There are 11 hidden switches. A switch that is on adds its own fixed numbers to the row, and there is some noise. The rows also spread widely along 11 directions, which tell nothing about the answers.
In the rows, 128 means zero.
Known rows, each followed by its switches (1 for on, 0 for off):
134 123 156 139 137 129 100 148 130 86 119 135 133 86 119 122 137 122 117 108 132 125 159 115 129 105 122 143 119 116 124 126 129 154 116 98 115 113 155 123 143 116 124 125 | 0 1 1 1 1 1 1 1 1 0 1
152 124 159 130 131 154 116 126 114 132 159 130 114 118 152 129 159 123 127 128 165 124 142 112 143 127 170 127 133 95 124 174 149 141 126 123 126 113 134 107 133 141 119 101 | 1 1 0 0 1 0 0 1 1 0 0
158 125 130 172 206 126 133 141 118 168 172 102 171 105 130 141 143 107 120 153 161 107 154 124 107 157 143 112 115 146 137 126 123 136 164 115 135 103 132 113 135 116 122 145 | 1 1 0 1 0 0 1 1 0 1 0
132 121 165 126 127 139 82 126 114 116 114 110 125 99 142 126 155 133 151 116 127 150 166 93 134 97 154 115 150 111 104 138 150 156 98 91 112 111 149 132 143 131 122 111 | 0 1 1 1 0 1 1 0 1 1 1
125 147 135 111 143 124 111 148 126 96 128 132 149 120 113 132 128 120 118 116 120 142 140 131 127 117 123 146 128 127 125 124 117 140 152 106 125 119 147 122 143 119 105 134 | 1 1 1 1 0 0 1 0 0 0 0
127 106 142 120 95 159 93 138 114 116 119 121 142 141 159 137 166 139 134 140 141 133 114 117 131 127 154 126 139 93 98 143 143 153 98 115 116 113 124 120 130 148 112 117 | 0 0 0 0 1 0 0 0 1 1 1
121 119 175 106 163 119 120 127 108 126 148 104 136 78 134 125 109 80 150 110 121 145 148 117 109 128 137 134 112 131 148 122 133 143 126 109 111 102 136 125 153 112 97 128 | 0 0 1 1 1 0 0 0 1 1 1
130 128 147 130 126 128 136 126 115 110 139 131 127 119 131 126 136 116 132 134 144 141 145 116 129 125 130 120 144 118 127 143 130 126 128 126 145 138 129 120 125 130 124 128 | 0 1 0 0 0 0 0 1 0 1 1
127 94 137 144 131 126 119 140 134 118 139 115 141 88 129 117 107 108 127 140 126 127 147 133 113 137 104 125 95 129 129 114 126 149 106 126 135 140 116 140 118 120 154 145 | 0 0 0 0 0 0 1 1 1 1 1
127 121 122 126 162 101 141 138 104 131 178 89 169 108 137 110 113 105 157 142 127 151 161 147 97 126 104 94 119 167 153 125 111 128 155 144 133 127 122 107 113 124 126 161 | 0 1 0 0 1 0 0 1 1 1 0
151 130 148 146 170 132 129 141 129 129 135 120 139 86 123 147 131 116 126 125 130 112 152 118 135 120 145 134 116 139 129 134 140 145 112 90 122 111 152 136 142 109 115 120 | 0 1 1 1 0 0 1 0 0 1 1
142 94 140 131 123 159 108 160 139 101 160 121 141 104 147 107 110 110 107 132 123 114 127 151 127 148 118 148 63 99 119 145 129 175 94 135 113 115 115 131 103 139 148 136 | 0 0 1 1 1 1 0 1 1 1 0
131 118 123 115 155 139 81 156 129 136 163 100 164 123 158 135 130 136 133 132 119 140 160 140 109 139 130 128 108 141 116 115 142 156 130 105 136 122 118 125 130 134 147 159 | 0 1 1 1 1 0 1 1 1 1 0
98 144 148 118 121 103 122 129 123 79 94 156 111 105 80 136 126 104 115 107 129 153 140 105 131 123 92 153 157 121 132 107 106 110 148 102 142 155 149 136 146 101 109 130 | 0 0 0 0 0 0 1 0 0 1 0
119 130 148 129 190 112 150 114 126 157 138 134 126 86 130 174 132 109 116 128 162 106 161 117 144 152 158 162 135 140 161 113 162 111 132 78 156 146 163 155 151 93 131 117 | 0 1 1 0 0 1 1 1 1 0 0
137 116 147 146 146 141 145 128 98 114 110 133 160 118 150 143 160 112 128 145 156 125 119 116 118 121 153 127 158 123 111 132 134 131 120 106 128 101 155 119 146 127 92 118 | 0 1 0 1 0 1 1 0 0 1 0
115 164 113 94 133 125 104 151 119 82 153 136 153 162 114 116 124 120 117 117 122 160 126 150 121 135 106 139 127 130 130 133 94 115 199 135 138 132 125 93 121 145 99 157 | 0 0 0 0 0 0 0 1 0 0 0
134 108 175 147 124 133 92 138 124 85 95 141 111 74 109 125 138 108 105 105 149 131 161 83 123 106 114 142 131 99 107 112 137 158 106 93 118 117 151 124 159 102 133 126 | 1 1 1 0 1 1 0 1 0 1 1
157 112 145 163 177 133 132 129 128 165 180 95 131 84 127 128 131 111 133 139 146 105 156 122 142 147 151 115 91 131 143 162 138 148 119 116 109 116 136 131 110 123 137 114 | 0 0 1 0 0 1 0 1 1 1 0
123 97 162 131 119 147 67 130 120 134 129 99 123 100 137 113 141 120 138 120 129 150 152 92 123 125 138 123 123 96 102 130 146 173 103 112 96 110 127 130 136 131 133 122 | 0 1 1 0 0 1 0 0 1 1 0
100 99 157 98 105 129 139 122 107 100 138 113 132 100 141 99 111 90 152 128 117 152 128 131 124 125 118 146 122 98 144 139 126 152 98 144 123 127 127 132 110 128 113 120 | 0 1 0 0 1 1 1 0 1 1 0
124 122 150 130 120 131 115 144 120 92 117 141 139 114 124 126 146 104 106 127 149 132 127 115 119 132 126 148 128 93 118 124 120 138 121 121 122 118 135 122 138 122 112 120 | 1 1 1 0 0 0 0 0 1 1 1
105 146 138 115 125 110 100 131 119 105 120 114 137 129 86 135 154 123 128 116 129 144 135 115 136 134 121 138 147 105 128 125 101 142 159 102 111 125 149 126 126 118 81 117 | 1 0 1 0 0 0 1 1 0 1 0
128 102 146 169 159 104 149 122 92 129 111 113 166 88 135 128 149 101 145 156 159 143 153 100 94 113 121 98 166 142 127 102 123 123 122 112 127 123 147 135 148 106 119 134 | 0 1 1 1 0 1 1 0 1 1 0
156 95 147 141 138 152 133 138 119 128 139 129 140 91 177 135 120 112 132 147 141 126 150 123 117 117 145 123 112 137 112 131 167 140 81 119 147 132 118 134 145 126 163 139 | 0 1 1 0 0 0 0 0 1 1 1
147 130 163 132 157 126 126 135 127 111 143 129 117 75 105 130 125 97 121 101 129 117 145 119 141 119 138 143 106 127 135 152 125 144 125 101 107 108 152 120 136 111 96 105 | 1 0 0 0 0 0 1 0 1 1 0
103 121 142 121 114 131 73 141 123 106 102 112 147 127 117 127 157 133 128 118 123 148 137 110 126 123 125 140 144 98 104 117 120 160 119 98 102 115 147 135 132 129 106 120 | 0 1 1 1 0 1 1 0 1 1 0

New rows, each followed by its switches (1 for on, 0 for off):
108 118 142 126 129 104 98 127 137 123 132 103 118 93 91 120 122 123 135 114 115 140 156 116 136 126 110 132 118 118 141 122 118 153 129 107 107 143 139 144 124 112 124 122 | 0 0 1 0 0 0 1 1 1 0 0
131 129 149 134 124 135 160 122 110 119 126 146 122 125 133 142 153 115 124 144 160 131 121 115 142 132 152 135 158 100 125 151 133 118 109 119 141 138 140 137 132 123 115 100 | 0 1 1 1 0 0 0 0 0 1 0
114 122 150 125 154 127 79 127 130 138 133 115 126 99 120 131 129 118 127 113 133 143 162 102 127 136 131 144 127 117 130 113 143 145 142 103 122 127 138 132 144 117 136 135 | 0 1 0 0 0 1 1 0 1 0 0
148 117 140 154 159 118 118 133 116 148 141 94 150 96 117 146 162 129 142 134 143 114 146 114 133 119 146 112 129 133 131 146 129 153 117 94 97 104 157 127 134 113 99 110 | 1 0 1 0 1 0 1 0 1 1 0
128 120 166 130 112 134 79 134 125 97 108 140 101 98 121 122 142 125 130 111 128 156 164 94 127 111 121 125 144 107 98 124 135 142 113 97 131 140 133 134 150 128 144 122 | 0 0 1 1 0 0 1 1 1 1 0
134 115 152 142 126 132 108 137 114 101 129 138 130 107 126 119 147 110 115 122 158 135 139 109 112 123 121 131 135 110 121 129 122 135 141 125 122 118 133 106 146 127 120 132 | 0 1 0 0 1 0 0 1 1 0 0
132 129 149 92 137 130 86 133 119 117 167 82 136 105 143 101 100 126 174 109 92 171 178 127 121 94 125 98 115 142 133 141 139 168 129 124 117 122 118 114 127 137 131 147 | 0 1 1 1 1 0 0 1 0 0 1
146 106 142 138 130 165 144 136 118 128 133 140 142 125 162 154 158 121 109 148 156 97 96 132 140 148 166 160 121 92 116 154 152 148 93 115 127 107 137 126 132 131 109 110 | 0 1 0 0 1 0 1 0 0 1 0
127 144 127 124 138 130 103 136 124 107 139 122 142 134 113 126 137 135 127 124 127 141 144 129 141 122 126 126 135 127 125 140 117 134 159 115 127 132 142 115 121 136 112 136 | 0 0 0 0 0 1 1 1 0 0 0
111 146 154 77 136 114 125 123 115 126 194 88 131 115 124 100 114 104 158 109 114 151 155 143 140 134 144 133 108 107 174 166 120 150 150 146 116 122 128 115 100 131 96 114 | 1 1 1 0 1 0 0 1 1 0 1
94 147 125 105 140 110 120 133 111 118 141 121 158 145 116 131 151 110 127 131 140 150 125 131 118 152 122 145 149 113 142 119 103 117 173 129 132 129 134 120 119 127 90 135 | 0 1 0 0 0 0 1 0 1 1 0
113 133 156 87 132 131 120 122 100 109 122 121 146 124 140 152 148 114 145 116 130 139 125 124 129 122 155 143 150 120 129 128 137 138 130 94 135 110 151 116 149 123 69 117 | 1 0 0 0 1 0 1 1 0 1 1
120 129 127 124 131 119 76 147 105 115 141 88 180 138 144 111 158 140 162 136 124 168 161 118 94 110 120 90 152 132 113 116 113 150 149 122 120 111 124 106 129 142 115 156 | 0 1 1 1 1 0 1 1 1 1 1
146 124 135 152 132 132 111 153 119 91 117 148 148 120 124 138 161 123 98 136 163 119 135 118 116 127 120 128 132 119 108 124 116 126 132 112 134 122 141 108 141 125 120 134 | 1 0 0 0 1 0 0 1 1 1 1
116 119 125 157 159 103 131 133 127 155 138 113 146 107 105 145 145 116 115 146 159 121 143 116 122 158 120 130 129 124 141 113 121 125 137 114 127 139 136 146 124 104 135 131 | 0 1 1 0 0 0 0 0 1 1 0
127 129 154 122 170 146 112 132 143 149 152 127 116 103 113 154 122 101 97 113 143 105 119 123 145 172 154 180 91 102 141 134 145 142 140 100 110 114 137 137 145 111 111 117 | 0 0 1 0 0 0 0 0 0 0 0
120 114 148 123 112 144 133 133 120 102 122 136 133 129 132 132 143 116 113 135 146 122 105 129 132 139 136 151 131 89 123 137 123 142 120 120 121 122 135 128 135 128 103 112 | 0 0 1 1 1 0 0 1 0 0 0
117 131 166 120 165 123 95 131 132 147 148 106 116 88 98 138 131 97 116 107 141 124 148 100 131 156 141 157 110 96 146 123 134 158 139 101 109 111 141 134 141 97 112 119 | 1 1 1 0 1 0 0 0 0 1 1
145 147 141 122 130 124 123 152 125 75 149 126 139 100 111 113 133 118 126 108 113 125 145 144 141 103 125 135 105 127 134 161 109 146 129 118 107 106 151 104 113 133 92 115 | 0 1 1 0 0 0 1 1 1 1 1
154 146 171 145 143 147 103 160 131 69 129 179 113 91 108 123 145 86 68 95 161 112 134 106 129 131 130 176 100 83 115 143 118 131 146 114 120 97 146 99 152 117 111 117 | 1 1 1 0 0 0 0 0 1 1 1
132 152 121 140 165 128 96 143 139 134 143 134 141 139 115 152 151 144 102 133 154 129 161 117 134 145 133 132 143 129 122 121 126 124 170 103 155 146 138 128 134 124 145 143 | 1 1 0 1 0 0 1 1 0 0 0
94 121 158 145 169 88 138 105 113 159 104 84 146 92 85 163 162 115 144 131 145 110 137 96 137 141 149 130 161 119 153 106 121 144 126 68 97 113 180 159 142 89 63 94 | 0 0 1 1 0 1 1 1 0 1 1
148 127 158 141 158 130 128 120 106 147 133 109 135 107 132 153 163 122 141 134 156 124 145 99 136 119 166 113 151 124 124 145 146 137 121 93 118 110 151 123 150 115 98 109 | 1 0 1 0 1 0 0 0 0 1 1
118 94 165 112 144 128 159 115 97 115 126 108 146 82 149 130 111 82 155 127 122 133 120 131 120 120 145 132 122 137 136 134 137 146 90 109 106 102 149 131 140 120 84 107 | 0 0 0 1 0 1 0 0 1 1 0
145 107 151 135 141 148 142 137 109 116 144 126 156 105 158 132 139 95 118 143 156 111 121 131 113 139 149 135 110 115 127 138 135 139 118 127 128 99 131 108 137 129 104 122 | 1 1 0 0 0 0 0 1 1 1 1
116 149 134 113 183 117 111 148 117 127 151 125 170 127 125 143 147 104 110 121 151 136 137 129 104 154 136 160 131 125 144 107 116 124 184 110 130 106 143 115 151 113 95 147 | 1 1 1 1 1 0 1 0 1 0 0
139 129 125 135 122 134 102 148 125 100 127 122 143 130 118 130 134 134 125 128 122 143 129 127 128 117 115 116 127 132 105 137 114 142 132 117 114 126 133 115 124 135 116 139 | 0 0 0 0 0 0 0 0 0 1 0
124 91 132 159 131 134 114 154 143 115 115 125 149 96 112 134 129 110 96 140 135 104 111 131 115 153 106 153 92 108 116 108 115 159 98 111 106 116 130 145 127 114 129 129 | 0 0 0 1 0 0 1 0 1 1 0
129 105 148 175 115 134 122 149 117 85 88 149 150 116 110 137 182 116 87 142 176 101 104 105 124 133 125 141 139 78 105 126 102 144 105 110 101 100 156 123 134 117 97 105 | 1 0 0 1 1 1 0 0 1 1 1
123 81 148 190 118 103 113 128 128 125 102 99 137 71 93 111 142 115 131 150 149 130 159 88 106 117 93 95 137 107 122 101 110 161 95 126 104 133 130 146 125 99 146 125 | 1 1 0 0 0 0 1 0 1 1 1
116 118 131 118 78 136 135 135 112 88 121 131 147 149 154 106 140 128 140 154 133 159 116 135 125 119 126 114 147 96 114 144 116 133 107 151 133 146 112 133 112 150 127 120 | 0 0 1 1 0 0 0 0 1 0 1
125 134 153 125 149 129 111 129 123 120 123 127 123 109 126 141 133 121 127 121 140 140 157 104 135 125 140 129 147 128 122 123 140 133 122 99 141 137 146 137 140 120 136 127 | 0 1 0 1 0 1 0 0 0 1 1
120 138 141 140 143 137 110 140 138 128 157 126 128 130 113 119 143 120 102 131 157 124 134 116 141 160 132 147 117 79 140 143 116 142 147 138 125 128 129 127 108 126 140 128 | 0 1 0 1 1 1 0 0 0 0 1
125 140 147 140 175 117 118 135 124 139 162 124 139 113 106 131 143 96 101 125 166 123 142 118 115 166 135 141 121 111 148 126 109 125 180 123 126 112 135 114 136 116 112 126 | 1 1 0 1 0 0 0 1 1 0 0
150 101 144 153 128 149 105 137 135 132 134 125 119 101 144 140 144 137 120 135 153 112 146 114 138 126 144 122 116 114 116 140 155 148 95 108 127 132 128 130 137 129 153 121 | 0 0 0 0 1 0 0 1 1 0 1
132 152 147 91 133 143 98 144 126 102 180 128 123 125 130 100 120 109 124 107 124 150 141 138 143 137 136 155 98 95 143 165 121 143 160 143 125 117 120 106 114 141 115 128 | 1 0 1 0 1 0 1 0 1 0 0
